Every row belongs to one group in each of 4 separate groupings. Each group adds its own fixed numbers to the row, and there is some noise. The rows also spread widely along 17 directions, which tell nothing about the answers.
Some rows, each with its group in each grouping after it:
[-5.80 -1.46 -2.50 -0.45  3.06 -1.22  3.39 -0.61 -0.34  0.32 -2.48 -1.48
  1.79  0.33  0.96  1.65  1.11 -1.44 -1.34  2.90  1.21  0.06 -1.73 -4.89
 -4.22  2.14 -3.63]  Q_585 Q_115 (1) Q_486
[-1.24  1.78 -1.68 -0.75 -0.70  0.96  2.72 -2.53 -0.58  0.82  2.17 -0.16
 -1.00  1.12  1.05  2.03  0.68  2.28 -0.60  1.38 -0.96 -0.41  0.91 -4.39
 -0.12 -1.30  0.39]  Q_691 Q_266 (1) Q_486
[-3.39 -0.68  0.57 -1.55 -1.35 -0.29 -0.12 -2.13 -2.12 -0.72  3.06  3.83
 -1.37 -0.01 -0.75  1.36 -0.58 -2.46 -1.95  0.79  3.95  2.10  1.39 -0.08
 -0.63  1.41 -0.37]  Q_812 Q_883 (0) Q_293
[ 0.09 -3.13 -0.34  1.69 -2.16 -0.56  1.46  0.50 -1.35 -2.67  0.67  3.85
 -1.50  0.91  0.43  1.10  5.85  2.36  0.49  1.06 -1.81 -2.18 -1.35 -4.23
  2.93  0.35  3.32]  Q_585 Q_115 (2) Q_165
[-0.55 -2.89 -1.65 -1.10 -2.18  0.21 -1.78 -0.13 -0.54  0.54 -1.58  7.93
  1.55 -1.12 -1.81 -2.04 -1.41 -3.84  2.45  0.57  0.02  1.04  0.44 -5.64
 -1.48  2.73 -1.17]  Q_691 Q_734 (0) Q_218
[ 1.25  2.76 -0.96  6.34 -0.27  1.11 -0.81 -0.55 -0.78  3.74  0.81  0.13
  0.27  0.75  2.47  4.18 -3.19  1.53  1.35 -0.74  3.63 -2.32 -1.06 -0.68
  2.13  0.09  2.96]  Q_812 Q_266 (2) Q_293
[ 0.05  0.60  0.65  1.98  0.29  1.48  3.43  0.29 -0.33 -1.25 -0.21 -3.95
  0.24  6.81 -0.02  3.31 -0.25  2.37 -1.36  0.17  0.07 -2.13  0.02 -2.43
 -1.08  0.60  1.41]  Q_95 Q_734 (0) Q_165
[-3.89  1.49  3.07  2.02  2.20 -0.29 -1.15  2.92 -3.01 -1.82 -3.84 -0.49
  2.40  1.57  2.22 -0.10  2.33  2.96 -4.93  1.74 -5.21  0.90 -1.60 -4.85
  2.28  0.43  4.69]  Q_95 Q_694 (2) Q_218
[-1.82 -0.20  0.39  0.57  0.61  0.54  3.49 -3.03 -0.83 -0.45 -0.28  1.99
 -1.30 -1.06  0.76  3.40  0.27 -0.10  0.85  3.46  2.55 -2.40  0.62  3.66
 -0.62  0.56  0.93]  Q_691 Q_883 (0) Q_293
[ 0.70  3.34  2.65  0.52  1.89  4.23  2.74 -2.01 -3.01 -0.87  2.52 -1.50
 -1.42  0.71  1.73  0.53 -2.38  4.33 -1.45 -0.16 -3.67 -0.82  1.22 -0.88
  0.21 -0.65 -0.20]  Q_691 Q_694 (1) Q_293
[-3.50  2.30  2.27  0.21  0.13  1.53  0.32 -0.35 -1.39  1.08 -1.93  1.35
 -0.71 -0.39 -1.35  0.56 -0.49  0.88 -1.35  2.07  0.89  0.29  0.96  1.29
  1.96  0.14  3.21]  Q_812 Q_694 (0) Q_293
[ 1.58  1.28 -0.04  0.49 -1.28  1.56  2.28 -3.73  1.76 -4.06 -0.14  0.37
  0.87  1.01  0.37  2.25 -1.25  1.51 -0.96  2.88  3.21 -1.94  1.06 -0.03
 -1.23 -1.78  1.62]  Q_812 Q_266 (0) Q_165
[-0.41  1.68  0.75  2.28 -1.44  2.15 -1.61 -1.58 -1.03  1.31 -1.70  1.15
 -1.54  0.39  2.94 -0.53 -2.43  1.47  0.18 -2.13 -1.29 -2.46 -1.94  0.89
 -0.43  1.93  0.33]  Q_812 Q_266 (0) Q_293
[ 1.82  2.11  1.23 -1.07 -0.56  4.66  4.97 -1.87  3.75 -0.17 -0.17 -4.50
  1.30  0.66  2.87 -2.63  2.25  0.70 -0.70  3.04  3.71 -1.56 -2.12  0.76
  2.48 -2.68  0.30]  Q_585 Q_694 (0) Q_293
[ 1.76 -0.37  0.65  1.08 -0.30  0.63 -0.35 -0.43  0.31 -0.42  2.79  0.49
  0.97  1.56  6.63  1.36  1.38 -2.75 -3.76 -0.06  1.45 -0.57 -1.70 -2.59
  2.64  0.63 -0.79]  Q_691 Q_115 (2) Q_165
[-2.76  2.41  1.07 -1.18 -1.63 -0.60 -0.46 -4.10  2.11 -1.34 -1.18  3.87
 -2.75 -2.46  1.93  0.51 -0.57  1.31 -3.46  1.14  3.02 -3.25  1.98  4.37
 -0.84  2.18 -0.16]  Q_585 Q_115 (1) Q_486
[ 1.34 -1.23 -2.82  1.72 -1.12 -0.20  1.00 -3.81  2.67 -1.67  0.92  0.74
 -0.38 -1.66  3.89  3.62  0.18  0.07  2.21  2.50  4.17 -2.18 -2.13  2.03
 -1.05 -1.33  2.10]  Q_691 Q_115 (0) Q_486
[-4.53  1.19 -2.30 -3.05  0.86 -3.18  1.93  0.78 -1.95  2.51 -4.07 -0.53
 -1.31  4.95 -1.79 -2.07 -0.89 -0.93 -1.98 -1.51 -1.79 -2.57  0.67  2.67
 -3.37  2.38 -1.62]  Q_812 Q_694 (2) Q_165
[-0.75 -0.81  7.63  1.74 -0.49  5.79  3.18 -0.58 -2.64 -3.99  0.35 -6.74
 -1.26  5.58 -1.56 -2.15  1.56 -0.79 -0.27 -0.56 -1.24  1.74 -2.52 -0.36
 -1.44  0.93 -1.31]  Q_585 Q_115 (0) Q_165
[ 5.57  1.71 -2.13  2.29  1.41  1.55  0.37  0.21 -3.33  1.42 -1.14  2.57
  1.90 -2.37 -1.10 -0.96 -5.62  0.56  5.32 -1.82 -1.47 -2.43  0.82 -3.58
 -1.36 -0.16 -2.10]  Q_812 Q_115 (2) Q_165
[ 3.12 -1.95 -4.38 -1.40 -4.10 -1.57 -3.47  3.18  0.97  2.03  2.13 -0.26
  0.64 -1.51 -0.24  0.27 -0.92 -0.92  2.93  0.06  0.05  2.61  0.06 -3.69
  2.22 -1.14  5.45]  Q_585 Q_266 (0) Q_218
[-1.56 -3.75 -1.76 -0.48  0.76  0.55  0.84 -1.47  1.77 -3.06  2.49  1.51
  1.49 -1.45  0.99  1.53 -1.32 -1.91 -1.00  2.05  5.26  1.26 -0.58 -2.58
 -2.93  2.37 -1.35]  Q_691 Q_115 (1) Q_293
[-3.12  0.31 -0.46 -1.80 -0.95  0.58  1.37 -2.05  0.59  2.00  1.35 -4.53
 -3.21  0.28  1.53  2.85 -0.76 -2.53  1.45  2.95  1.28  1.34 -0.79  5.39
 -1.33 -1.32  2.07]  Q_812 Q_115 (0) Q_486
[ 3.29  0.50 -0.09 -1.15  0.39 -1.71 -1.79  2.49  0.61 -0.46 -1.65 -0.53
  2.75 -3.63  2.21  0.59  0.94  1.50 -4.36 -0.42  1.58 -1.84  1.70 -4.61
  2.37  1.15  0.69]  Q_691 Q_115 (1) Q_218
[-1.18 -5.88  0.14  2.71 -2.26 -2.70 -1.35  1.52 -2.75 -2.23  1.31  1.26
 -2.20  2.46  1.70  1.77  5.60 -1.54  1.50  1.34 -1.87  1.06 -4.14  0.24
  2.27 -0.25  5.60]  Q_812 Q_115 (2) Q_218
[-1.45 -5.03  0.51  1.52  0.58 -0.89  2.19  2.24 -4.60 -4.50  2.57 -0.40
 -1.63  4.43 -2.98  1.89  2.33  2.25  0.23 -0.62 -1.45  0.44 -0.98 -0.60
 -0.49  1.61  3.17]  Q_691 Q_883 (0) Q_293
[ 2.21 -0.89 -2.78  2.68  0.30  0.50  1.79 -1.07  0.57 -4.05  1.94  5.57
  0.39  1.11 -1.65 -2.28 -1.82  3.16  1.34  0.26  4.20 -3.06 -0.60  4.20
  2.14  0.05  2.94]  Q_812 Q_115 (2) Q_165
[-0.99 -2.79  0.76  3.78 -2.12 -1.97 -3.58  2.39 -0.68 -0.15 -4.20  4.48
  0.76  1.76 -2.44  0.59 -1.22 -2.17  1.00 -0.75  2.77 -1.55 -0.64  1.64
 -0.13  4.39  2.74]  Q_812 Q_883 (0) Q_218
[-3.01 -0.69 -0.72 -1.09  0.94 -1.86  1.17 -1.69 -2.60 -3.27  0.70  3.63
  1.26 -0.10 -0.82  0.68  1.58  0.63 -1.42  4.05 -0.86  2.58  0.64 -3.59
  0.39 -1.46  2.87]  Q_691 Q_115 (1) Q_218
[-1.21 -2.02  2.40 -1.32 -2.24  0.31 -0.82 -0.20 -5.58  0.38  4.01 -0.36
 -4.28  0.85  1.47 -0.02  2.50 -2.62  2.35  0.99 -5.76  4.46 -1.73 -0.65
  1.44 -1.75  2.99]  Q_812 Q_115 (2) Q_293
[ 3.16  1.67 -0.35 -2.68 -3.93 -0.21 -3.97  0.07 -0.59 -0.39  0.56  2.81
  0.33 -3.50  5.24 -1.08  1.24  0.13 -0.29  0.21 -4.49  0.97 -0.22 -5.11
  3.15 -1.87  3.71]  Q_691 Q_883 (2) Q_165
[-0.02  2.49 -0.59 -0.01  0.20  0.83  1.67 -3.01 -1.59  1.95  2.27  2.08
  0.11  2.12  3.33 -0.35 -1.12 -1.14 -1.25 -0.01  1.22 -0.23 -0.59 -1.27
  1.10 -0.71 -1.63]  Q_691 Q_115 (0) Q_293
[-0.96  0.47 -1.60 -0.06 -1.31 -1.16 -0.78 -0.47 -0.39 -2.12 -3.79  1.24
  0.65 -0.27 -0.89 -0.24 -1.28  1.39  2.66  2.86 -0.91 -0.24 -1.14  2.74
 -0.42 -1.08  5.88]  Q_812 Q_883 (0) Q_165
[-0.77  0.76 -0.32 -1.58 -3.75 -0.53 -2.27 -2.33 -1.17  3.15 -0.72  0.29
 -1.71 -1.39  3.85  4.61  1.64 -2.37  0.48  0.66 -2.58  0.42 -0.01 -5.02
 -0.62 -0.39  1.52]  Q_691 Q_266 (0) Q_165
[ 0.18  3.47  3.83 -1.81 -2.57  1.08 -0.34  1.11 -1.18  2.38 -2.89 -6.25
  0.62  1.54 -1.89 -0.55  0.71 -1.59 -1.13 -1.91  2.12  1.35  0.89 -3.98
 -0.58 -0.59 -0.66]  Q_812 Q_883 (0) Q_486
[ 2.25  2.07  3.11  2.30 -1.06  2.69 -2.63 -1.68 -3.08 -3.06 -0.53  6.50
  1.49 -3.18 -0.79 -1.58 -1.48  0.97  0.03 -0.69  0.94  0.77  0.40 -3.63
  2.74 -0.45  1.44]  Q_812 Q_115 (0) Q_165
[-2.21 -0.40 -1.29 -0.92 -0.04 -2.16  0.47  1.12 -3.13  3.13 -0.90  2.24
 -1.74  1.82  0.70 -0.34  2.74 -1.64 -1.18 -1.16 -0.70 -1.53 -0.54  0.37
  2.10  1.03  0.44]  Q_812 Q_694 (2) Q_165
[ 0.71 -0.05  0.32 -1.80 -0.87 -1.05 -0.01  1.01 -2.43 -0.52 -0.73 -1.81
 -0.94 -1.89 -2.53 -2.97  1.71  0.89  2.86  0.16  1.70  1.06 -0.95  3.94
  2.31 -1.37  5.12]  Q_691 Q_883 (1) Q_293

New rows, each followed by its group in each grouping:
[ 3.25  0.99  1.68 -4.23 -3.23  0.62  0.53 -1.25 -0.55 -1.26  0.86 -2.21
 -0.27 -1.88 -2.89 -0.51 -0.75 -3.61  2.94  2.30  1.94  2.56  2.79 -0.06
 -1.41 -3.15  1.38]  Q_812 Q_883 (2) Q_165
[ 0.43 -0.39 -2.62  1.05  2.25 -1.59  1.04 -1.18  0.69 -1.99  1.56 -1.06
 -0.32 -0.85  4.97  3.09 -0.75  1.25 -1.00  2.92  0.76 -1.61 -1.19  4.18
  0.98 -0.96  2.93]  Q_691 Q_115 (1) Q_486
[ 4.60 -1.32  4.18  6.84 -0.36  2.58 -0.65  1.43 -1.17 -4.62 -0.95 -0.66
  1.38  1.73 -0.04 -1.03  0.96  1.41  2.83 -0.80  2.96 -2.14 -3.83  2.91
  3.39 -0.09  5.54]  Q_95 Q_883 (2) Q_165
[-3.16  0.38 -0.43  1.15  0.10 -2.10  1.97  1.33 -2.24  3.43 -1.28 -1.41
 -2.06  1.80 -1.04  6.25  2.43  2.44 -1.01  1.46 -1.25 -2.34  1.89 -0.66
  1.46  1.10  3.85]  Q_691 Q_115 (0) Q_218
[-3.25  0.68  0.00 -4.47 -3.15 -1.39 -3.86  1.17  0.04 -0.72 -2.19 -2.64
 -0.67 -1.03 -0.63 -1.47  1.30  0.67 -3.57 -2.00  1.11  2.32 -0.12 -1.40
 -0.65  0.44  3.64]  Q_812 Q_694 (0) Q_165
[-0.17  3.34 -0.17 -0.16 -0.12 -0.73  0.57 -1.07 -2.56 -0.46 -2.58 -3.85
 -0.16 -0.19  2.63  2.02  0.38  3.65 -1.23  0.63 -3.93 -1.48 -0.38 -2.06
 -0.39 -1.64  2.78]  Q_585 Q_266 (0) Q_165
[ 1.56 -2.90  0.08  0.28 -3.33  1.53 -0.11 -2.98  0.37 -1.92  1.95  1.62
 -2.29 -0.25  4.86  1.62  1.71 -2.16  1.49  0.93 -3.06 -1.11 -2.08 -2.83
 -2.05 -0.26 -1.27]  Q_812 Q_266 (2) Q_486
[ 0.51  1.69 -2.36 -2.02 -2.49 -0.85  2.22 -4.81 -1.89  1.62  2.19 -0.36
 -2.39 -1.14 -1.84  3.09 -0.52  0.77  2.96  0.43  2.34 -0.18  2.19  0.50
 -2.36 -2.75  1.37]  Q_691 Q_266 (0) Q_218
[ 2.48  0.90  3.72  2.06 -0.11  1.70 -1.03  1.28  1.60 -2.61 -1.33 -1.65
  1.99  2.04  2.33 -2.75 -1.28 -1.67 -3.00  0.26  2.27 -0.43 -1.37  2.00
  2.38  0.96  0.57]  Q_585 Q_115 (0) Q_486
[ 3.54 -0.33 -1.26 -0.27  0.05  0.62  2.33  0.80 -4.10 -0.20  2.61 -1.03
  0.50  0.71 -2.82  0.55  0.33  1.65  2.50 -1.10 -0.94  0.98  0.76 -6.73
  0.20 -1.82  0.72]  Q_95 Q_266 (0) Q_293
[ 1.28  0.79 -0.91 -2.44 -2.59 -0.19  2.56 -0.40 -1.12 -0.01 -0.36 -0.31
 -0.62 -0.09 -0.26  0.75  2.48  2.57  1.13  1.96 -3.59 -1.32  1.41 -4.54
 -0.17 -2.26  1.72]  Q_812 Q_883 (2) Q_218
[ 1.44  0.30 -3.60  1.74 -0.38  1.50  2.46  1.77  0.25  1.59 -0.13  1.98
  1.59  0.75  0.51 -1.17  0.57  2.43  3.90  2.06 -1.01 -1.85 -2.00 -1.99
  4.10 -1.23  4.62]  Q_691 Q_883 (2) Q_165
[ 3.95 -4.45 -4.90 -1.09 -2.37 -3.73 -2.68  2.43  0.42 -0.39  0.87 -0.17
  0.32 -0.17  0.04 -0.60  0.12 -3.04  2.62 -2.13  2.37  0.08 -1.49  0.14
 -0.20  0.22  2.15]  Q_691 Q_266 (0) Q_486
[ 0.76 -5.44 -0.42  0.03  0.40 -0.80 -0.54  4.04 -3.32  2.48  2.00  1.47
 -0.40  0.91  3.07  2.80  1.57 -5.87  0.38  2.05 -5.34  1.38 -0.22 -3.02
  2.93  1.93  0.57]  Q_691 Q_266 (0) Q_218
[ 0.38 -0.82  4.07 -0.86 -0.31  2.72 -1.78  0.15 -2.52 -3.82  0.78  1.23
 -0.81 -0.84 -2.11  0.61 -5.42 -1.87 -1.32 -0.65 -1.09  1.27  3.70 -0.97
 -3.81  3.99 -2.21]  Q_585 Q_734 (0) Q_165
[ 1.93  3.24  4.60  3.32 -1.15  4.75  0.50 -0.86 -1.14 -0.28 -0.04  1.21
  0.06  4.92 -0.06 -1.42 -3.91  1.69 -1.89 -2.26 -2.32 -2.18  1.45 -2.66
 -1.13  1.69 -2.22]  Q_812 Q_694 (2) Q_218
[-0.26  2.03 -0.61 -2.28  1.07 -1.04  3.95 -1.33 -2.28 -0.97  0.81 -2.08
  0.56  3.00 -0.54 -1.07  0.83  0.50 -1.69  3.52 -1.09  1.12  1.03  0.44
  1.49 -3.41  1.87]  Q_812 Q_266 (1) Q_218
[-1.86  1.78  2.23 -2.20  0.06  2.15  0.12  2.05  0.17 -1.37 -2.73  0.12
  1.69  1.97 -1.20 -4.12 -2.25  0.65 -4.58 -0.55 -1.79 -0.24  1.41 -2.88
 -0.41  3.71 -1.59]  Q_585 Q_115 (0) Q_165
[ 1.92 -2.50  2.56 -0.11 -4.17  3.32 -2.68  2.87  3.62 -2.11  2.48  0.24
  0.24  2.84  1.28  0.57 -0.66 -0.69 -1.29  2.38 -2.78  2.24  0.38 -3.56
  2.51  1.06  5.14]  Q_95 Q_115 (0) Q_218
[ 1.66 -0.73  3.31  0.80 -1.57  1.51  0.15 -1.38 -1.97 -0.35 -0.67 -1.94
 -1.10  0.26  3.34  0.32  2.30 -1.91  1.93  0.48 -3.64 -0.22 -2.38 -2.04
 -1.14 -0.68  0.16]  Q_95 Q_115 (2) Q_218
[-0.25  0.60  3.62  0.59 -1.14  2.53  0.25 -2.74 -0.52 -3.68 -0.80  0.08
 -1.54 -1.84 -0.04  1.39 -1.31  1.39  0.13  0.46 -1.13 -1.27  1.00 -1.08
 -3.96  1.18 -0.72]  Q_691 Q_115 (2) Q_486
[-2.42  2.34 -2.56 -2.58  0.98 -1.79  1.29 -1.63 -1.23  3.68 -3.07 -3.07
  0.37 -1.15  0.59 -0.70 -1.62 -1.90  0.74  0.96  1.49  0.03 -0.24  1.43
 -2.39 -0.51 -0.91]  Q_812 Q_266 (1) Q_218
[ 5.26 -0.62 -3.14  0.07 -2.42 -0.36 -2.15  1.02  1.16  1.39  0.07  0.32
  1.21  1.93  2.06 -4.68 -1.27 -2.43  3.02 -2.21  0.96 -0.77 -3.07  1.55
  2.55 -0.54  2.30]  Q_691 Q_266 (1) Q_165
[ 0.08  0.79  4.83  1.03 -1.88  1.37 -2.69 -0.60  0.58 -4.87 -1.66 -4.44
  0.15  3.56 -0.79 -0.39 -5.10 -1.02  0.31  0.86 -0.81  2.51 -0.35  3.80
 -4.36  0.66  3.21]  Q_691 Q_883 (1) Q_486
[-3.15  1.93 -1.80 -1.69 -2.19  1.23 -2.78  1.94  0.77  1.63 -0.47 -5.46
  1.78  0.33 -0.70  0.48 -3.19  0.88 -0.10 -1.08  2.23  4.15 -1.23 -4.85
 -1.67  0.21  3.54]  Q_812 Q_883 (0) Q_165
[ 1.99 -3.89 -4.19  0.84 -0.09 -5.37  0.73  0.52 -2.21 -0.36 -1.26 -0.45
 -0.11  2.05 -1.02  3.00  1.51 -0.67  2.66 -1.39  2.27 -2.49 -1.34 -0.04
 -2.64  0.56  1.38]  Q_691 Q_115 (0) Q_293
[ 0.09 -1.52 -3.31 -0.48 -3.08  0.75  2.65 -4.11  0.39 -0.81  2.95 -3.07
 -1.02  2.43  1.89 -1.75  2.58  0.14  4.14  0.08  1.96  1.46 -5.33 -0.95
 -1.87 -3.13  1.01]  Q_585 Q_115 (0) Q_218
[-2.01 -0.93  0.23 -0.76 -0.37 -2.76 -2.69 -0.86 -3.56 -2.11  0.40  2.27
 -0.21 -2.55  0.38  0.44  0.14 -1.43 -2.81 -0.74  1.57  1.62  0.50 -1.07
 -1.42  1.11  0.54]  Q_812 Q_266 (2) Q_218
[-0.68 -1.79 -1.98  0.29  0.82  1.90  1.22  3.36  1.14  2.25  0.53 -1.64
  0.24 -0.16 -0.46 -0.12 -0.10  0.00  1.17  0.88  1.52 -0.75 -1.03  0.05
  3.01  1.94  2.83]  Q_95 Q_266 (1) Q_165
[-0.98  2.19 -1.07 -1.33 -1.41  1.40  1.89 -4.31 -1.18  1.93 -1.04 -0.93
 -1.55  1.54  2.50 -2.51  0.49  0.67  1.99 -2.34  0.26 -1.24 -2.87 -2.30
 -3.35 -0.25 -2.82]  Q_95 Q_734 (1) Q_293
[-3.67  0.17  1.07  2.29  0.99  0.93  3.36 -3.24 -2.39 -1.83 -0.58 -0.94
 -1.39  2.32 -0.01  1.24  1.74  3.25 -0.55  0.12  1.22 -1.90 -2.17  1.78
 -1.39  0.55  0.93]  Q_691 Q_115 (0) Q_218
[-4.59 -2.74  0.04 -3.36 -1.90  7.23 -1.34 -0.33  0.35 -3.00  4.62  0.36
 -0.89 -4.91  0.73 -3.99 -1.24  0.66  0.58 -0.74  0.41  5.12 -2.89 -3.80
 -0.96  2.30 -0.09]  Q_812 Q_883 (0) Q_165
[-1.14  0.75  5.78  0.54  0.86  2.61 -0.58 -0.33 -3.25  2.80 -2.46 -3.22
 -1.81 -2.43  0.33  1.02 -2.91 -3.96  0.19 -1.79  0.80 -1.06  1.12  0.88
 -3.95  5.19 -5.61]  Q_585 Q_883 (1) Q_293
[-0.10 -1.22  0.05 -2.88 -3.07  3.24 -0.32  0.92 -0.39  1.20  2.94 -3.22
 -2.16 -4.05  3.23 -0.03  2.69  1.34  0.69 -0.67 -2.56  1.06 -1.35 -4.93
  0.84 -0.14  0.77]  Q_812 Q_883 (2) Q_218
[ 3.10  0.97 -1.26 -0.91  1.09 -2.73  2.17 -3.83 -2.04 -2.73 -3.06 -0.60
  1.87 -2.01  2.03 -1.52  0.38 -0.85  2.38  2.01  0.33 -1.58 -1.55  1.64
 -2.90 -3.31 -0.17]  Q_691 Q_115 (2) Q_218
[ 1.28 -2.67  0.79  2.19  0.04  0.96 -0.35  0.06 -0.30 -2.18  0.90  0.27
  0.13  1.54  0.32 -0.81 -2.79 -2.72  3.01  1.75  0.58  1.29 -1.92  2.15
 -1.10  1.16  1.32]  Q_585 Q_115 (1) Q_293
